Each new row is followed by its nearest point in the smallest flat space through zero that holds the last named rows.

q92, 3 rows:
0.48 0.45 0.26 3.52 0.51 0.00 2.97 1.30 1.05 -2.03 -0.18
-2.24 -0.43 -4.85 3.10 -1.99 -0.12 -1.07 1.39 -0.57 2.45 5.07
-2.66 2.90 -0.40 -2.39 2.43 -2.31 -0.52 -2.17 1.08 0.39 4.40
New rows:
-2.00 1.27 -0.62 2.14 -0.84 0.96 1.56 -5.95 -1.79 -0.67 -2.62 : 0.25 0.18 0.59 0.02 0.36 -0.05 0.49 -0.05 0.23 -0.53 -0.50
-0.45 -0.62 1.72 0.46 -1.94 1.10 -2.89 1.86 0.42 2.10 -2.43 : 0.95 -1.66 -0.15 -0.50 -1.53 1.12 -1.32 0.45 -1.09 0.96 -1.84
-1.82 -1.32 1.76 0.00 -5.95 -1.18 -4.76 -2.03 1.48 3.30 1.58 : -0.74 -1.20 -1.94 -1.85 -1.73 0.43 -3.22 -0.33 -1.47 2.82 1.12
-0.06 4.40 -1.75 4.62 1.38 0.37 2.63 -1.73 2.43 2.04 0.54 : -0.96 1.42 -0.80 2.96 1.01 -0.88 2.37 0.66 1.28 -1.29 2.41

q217, 3 rows:
-3.49 -1.67 -3.07 -1.23 -2.90 -0.72 1.99 2.19 -1.75 4.40 -0.40
-1.03 -0.47 -1.89 0.73 -3.08 1.85 0.93 2.07 -0.07 -8.18 -4.46
0.17 5.81 2.13 1.23 -0.59 -2.02 2.66 -1.42 2.90 -2.12 0.43
New rows:
-3.32 -1.46 -2.68 3.97 -3.53 -1.97 3.65 3.66 -3.73 -3.72 -1.25 : -3.14 -0.42 -3.05 -0.17 -4.22 0.33 2.54 2.67 -0.75 -2.67 -3.16
2.95 -3.12 -3.79 2.45 2.89 -3.78 -1.18 -2.10 -3.27 1.74 -0.72 : 0.75 -2.56 -0.14 -0.56 1.46 0.77 -1.90 -0.10 -1.15 2.02 0.79
0.38 -1.94 2.82 -3.23 -1.73 1.74 3.41 1.62 0.10 -1.58 -1.44 : -0.65 -0.36 -0.85 0.04 -1.11 0.42 0.44 0.79 -0.24 -1.61 -1.20

q751:
-2.94 -1.87 1.28 -1.21 -2.02 2.84 1.51 -0.62 3.22 -1.56 -0.29
1.00 -0.73 1.98 0.99 -0.77 0.44 -2.76 0.02 -2.17 2.77 -0.44
2.35 3.35 0.79 0.39 3.71 2.61 0.46 -0.33 -0.63 -0.49 -0.49
New rows:
-1.03 0.96 2.85 -1.70 -3.19 1.84 3.30 -0.35 2.33 -1.83 -0.22 : -2.10 -0.85 0.97 -1.03 -0.91 2.74 1.62 -0.57 2.76 -1.67 -0.28
-6.94 1.31 -1.07 1.13 -3.31 -2.46 0.99 0.42 -0.68 -3.02 -2.91 : -2.40 -2.03 -1.54 -0.92 -2.27 -1.79 1.35 0.16 1.91 -1.34 0.56
-2.19 3.76 3.38 -1.60 1.08 -4.07 0.96 -3.33 -0.54 0.65 1.61 : 0.52 0.64 -0.74 0.08 0.69 -0.77 0.24 0.14 -0.31 -0.23 0.16
1.69 -0.99 -2.29 -2.07 0.81 -1.83 -2.01 4.78 -1.45 1.67 -6.82 : 1.14 0.09 -0.62 0.69 0.07 -2.11 -1.30 0.42 -1.87 1.33 0.22

q567, 3 rows:
-1.32 -6.03 -2.68 -1.55 -7.23 2.41 5.85 -4.11 8.50 -4.49 5.04
-1.48 -3.62 2.69 -3.59 -2.14 -2.10 1.09 -0.64 8.50 -3.33 3.20
-0.79 -4.27 -1.50 -0.70 -8.00 -0.08 4.74 -0.13 5.69 -2.34 5.49
New rows:
3.09 -2.68 -0.54 -1.42 -0.46 0.90 -1.09 -4.67 -0.80 1.67 1.03 : -0.07 -0.57 -1.18 0.13 0.24 1.65 0.70 -1.96 0.36 -0.69 -0.42
-2.74 -1.27 2.80 -1.75 -1.61 -4.74 -0.89 -0.37 1.89 -1.43 4.06 : -0.64 -1.19 2.60 -1.88 -1.55 -2.92 -0.15 1.98 3.78 -0.84 2.18
3.01 1.37 -3.38 0.90 3.05 1.16 -0.77 -1.87 0.56 -2.06 1.35 : 0.02 -0.06 -1.11 0.24 1.38 1.87 0.13 -2.21 -0.35 -0.47 -1.24
0.01 -3.00 -2.71 -0.99 -3.14 -1.40 0.08 -0.30 2.31 1.32 -1.50 : -0.20 -1.13 -0.54 -0.14 -2.01 0.18 1.29 -0.25 1.43 -0.65 1.33
-1.01 -3.14 1.79 3.11 -0.91 5.16 -3.11 -2.37 -2.43 -0.33 4.90 : 0.12 -0.46 -1.74 0.75 -0.95 1.63 1.21 -1.29 -0.48 -0.23 0.08
-3.94 2.90 -3.73 0.99 -0.53 0.79 -4.80 0.58 -1.65 1.95 -2.09 : 0.52 1.48 -0.64 1.15 1.28 0.56 -0.75 0.31 -3.07 1.24 -1.39

q797, 3 rows:
1.38 -4.14 5.63 -0.87 0.30 0.73 5.98 -2.07 6.92 -3.30 -5.63
5.13 -0.07 5.60 -1.04 3.46 -1.52 3.89 4.01 1.26 0.48 -7.37
2.60 -3.17 5.94 -0.29 -0.03 -1.06 0.93 -0.04 3.81 -1.63 -8.50
New rows:
3.06 -3.90 -0.03 2.60 -3.52 3.45 0.59 0.19 -0.72 -2.40 3.97 : -1.41 -0.67 -0.84 0.08 -0.84 0.79 0.52 -1.67 1.04 -0.82 1.73
-1.06 -1.19 1.36 3.16 0.99 -1.16 0.18 -2.45 -3.76 -3.09 3.73 : -1.24 0.10 -1.43 0.16 -0.64 0.51 -0.35 -0.95 -0.17 -0.16 2.13
-1.98 -1.53 -2.26 -1.50 0.56 2.79 2.84 2.00 -3.84 -1.85 3.79 : -0.84 1.35 -2.22 -0.27 0.84 0.95 2.19 0.07 -0.65 0.36 4.23
-0.82 1.80 -2.43 -0.90 -2.46 0.74 4.08 -3.42 0.51 -1.01 1.45 : -1.48 -0.39 -1.19 -0.21 -0.21 1.31 2.50 -1.68 1.49 -0.96 3.07
1.66 -2.58 -0.10 3.20 1.44 0.33 -1.52 -2.59 -2.87 2.67 -4.02 : 0.69 -0.35 1.06 0.32 -0.55 -0.96 -2.61 0.52 -0.64 0.32 -2.76

q520:
-3.30 -8.47 -0.35 -4.63 -1.91 0.86 -1.27 -2.81 -1.61 2.58 -3.88
0.21 -2.61 -4.79 0.72 -4.75 -0.65 0.44 -3.41 3.39 3.25 -0.24
1.69 -3.66 -2.19 4.00 -2.97 -2.36 -0.66 -3.38 -0.56 1.46 -2.54
New rows:
-0.09 0.11 -1.50 2.43 1.45 0.91 5.09 3.52 -1.08 3.28 -3.64 : 0.44 0.09 0.06 0.85 0.01 -0.38 -0.07 -0.12 -0.28 -0.17 -0.18
0.34 -3.75 1.65 1.19 1.13 1.37 -0.23 1.72 -0.38 3.47 -0.53 : -0.51 -2.05 0.53 -0.52 0.03 -0.08 -0.50 -0.53 -1.18 0.17 -1.29
-0.77 -3.03 -4.27 0.37 -0.70 0.39 1.36 -3.40 -2.88 2.44 2.54 : -0.23 -2.51 -1.91 -0.01 -2.21 -0.34 -0.11 -1.92 0.86 1.63 -0.92
0.53 1.14 -3.87 3.58 1.63 -1.78 -1.14 -1.16 0.65 1.15 -0.20 : 1.73 0.79 -1.45 3.15 -1.27 -1.31 0.19 -0.97 0.75 0.25 0.15

q787, 3 rows:
1.41 0.72 -3.14 1.31 -3.95 3.52 4.44 -6.09 -1.99 0.97 -0.98
-0.52 1.57 0.15 0.69 3.35 -0.42 -3.93 1.15 -2.51 3.47 -0.84
-6.35 1.60 -0.99 -1.94 1.97 -0.08 0.74 -4.09 -3.14 -3.70 -4.61
New rows:
-0.46 1.53 2.05 1.86 5.37 -1.77 -3.72 -1.04 -0.90 1.14 -0.42 : -1.44 1.24 0.55 0.03 3.44 -0.95 -3.62 1.43 -1.90 1.93 -1.03
-1.36 -0.40 -4.54 0.72 3.38 -2.99 -1.86 1.43 -0.09 -2.39 3.22 : -1.13 -0.05 0.94 -0.62 1.56 -1.18 -1.46 1.62 0.30 -0.65 -0.16
-2.91 3.07 -2.44 -3.45 2.88 1.72 -2.07 0.24 -0.26 0.03 -0.95 : -2.65 1.11 -0.02 -0.57 2.34 -0.51 -1.62 -0.51 -1.91 -0.14 -1.91

q434:
-4.21 0.20 -1.17 -1.39 1.31 2.94 -1.93 1.77 -4.24 2.00 2.63
0.90 -2.30 1.33 -1.34 -4.49 -0.16 1.07 -2.60 1.02 -3.63 -1.07
1.32 0.08 -0.04 -0.32 -0.97 -1.56 2.93 0.16 -0.41 -0.88 -4.42
New rows:
-0.71 -0.12 -2.02 -1.98 5.15 0.05 -1.91 1.11 2.66 -3.36 0.06 : 0.27 0.61 -0.12 0.81 1.33 -0.13 -0.79 0.32 0.78 0.89 1.09
-1.39 -0.74 1.18 -0.90 1.98 -3.77 -0.20 -0.76 0.09 -1.69 0.11 : 0.48 0.01 0.13 0.20 -0.08 -0.33 0.17 -0.19 0.52 -0.18 -0.22
-0.11 -0.20 -0.14 -5.95 -1.10 0.56 5.95 3.92 -1.09 5.95 0.16 : -1.60 0.64 -1.07 -1.03 0.68 0.36 1.60 1.84 -3.48 1.08 -2.71
1.59 -2.03 1.79 3.23 -0.24 1.42 4.22 -0.86 -2.14 -0.50 2.66 : 0.12 -0.41 0.25 -0.19 -0.73 0.04 -0.01 -0.50 0.28 -0.60 0.11
-1.28 0.61 -1.23 0.34 -0.36 -3.48 -0.73 2.95 -1.14 -0.64 -1.62 : -0.09 0.60 -0.49 -0.05 0.71 -0.39 1.04 0.93 -1.04 0.65 -1.73

q671:
-1.39 2.57 4.23 4.32 -1.02 0.87 -1.75 0.25 -5.14 1.63 -3.33
1.18 0.49 2.21 3.14 3.58 -0.20 -1.56 -0.63 -1.82 -2.32 4.38
2.22 1.01 3.37 2.45 1.37 -7.88 -1.15 0.10 -0.40 3.60 -1.21
New rows:
-0.54 -5.67 0.68 -1.83 2.13 1.00 1.74 -1.21 2.83 -0.62 2.06 : 0.71 -1.30 -2.04 -1.84 1.02 0.24 0.71 -0.25 2.30 -1.55 2.55
0.42 0.00 0.27 0.11 -0.92 1.06 0.00 -0.55 -0.03 0.18 -0.40 : -0.37 0.11 -0.05 -0.02 -0.42 0.71 0.04 0.05 -0.29 0.00 -0.47
-0.23 0.99 2.69 1.27 -1.51 -1.02 0.49 -0.13 0.43 -0.07 -0.70 : -0.02 0.57 1.08 0.92 -0.20 -0.89 -0.38 0.09 -0.87 0.91 -1.01
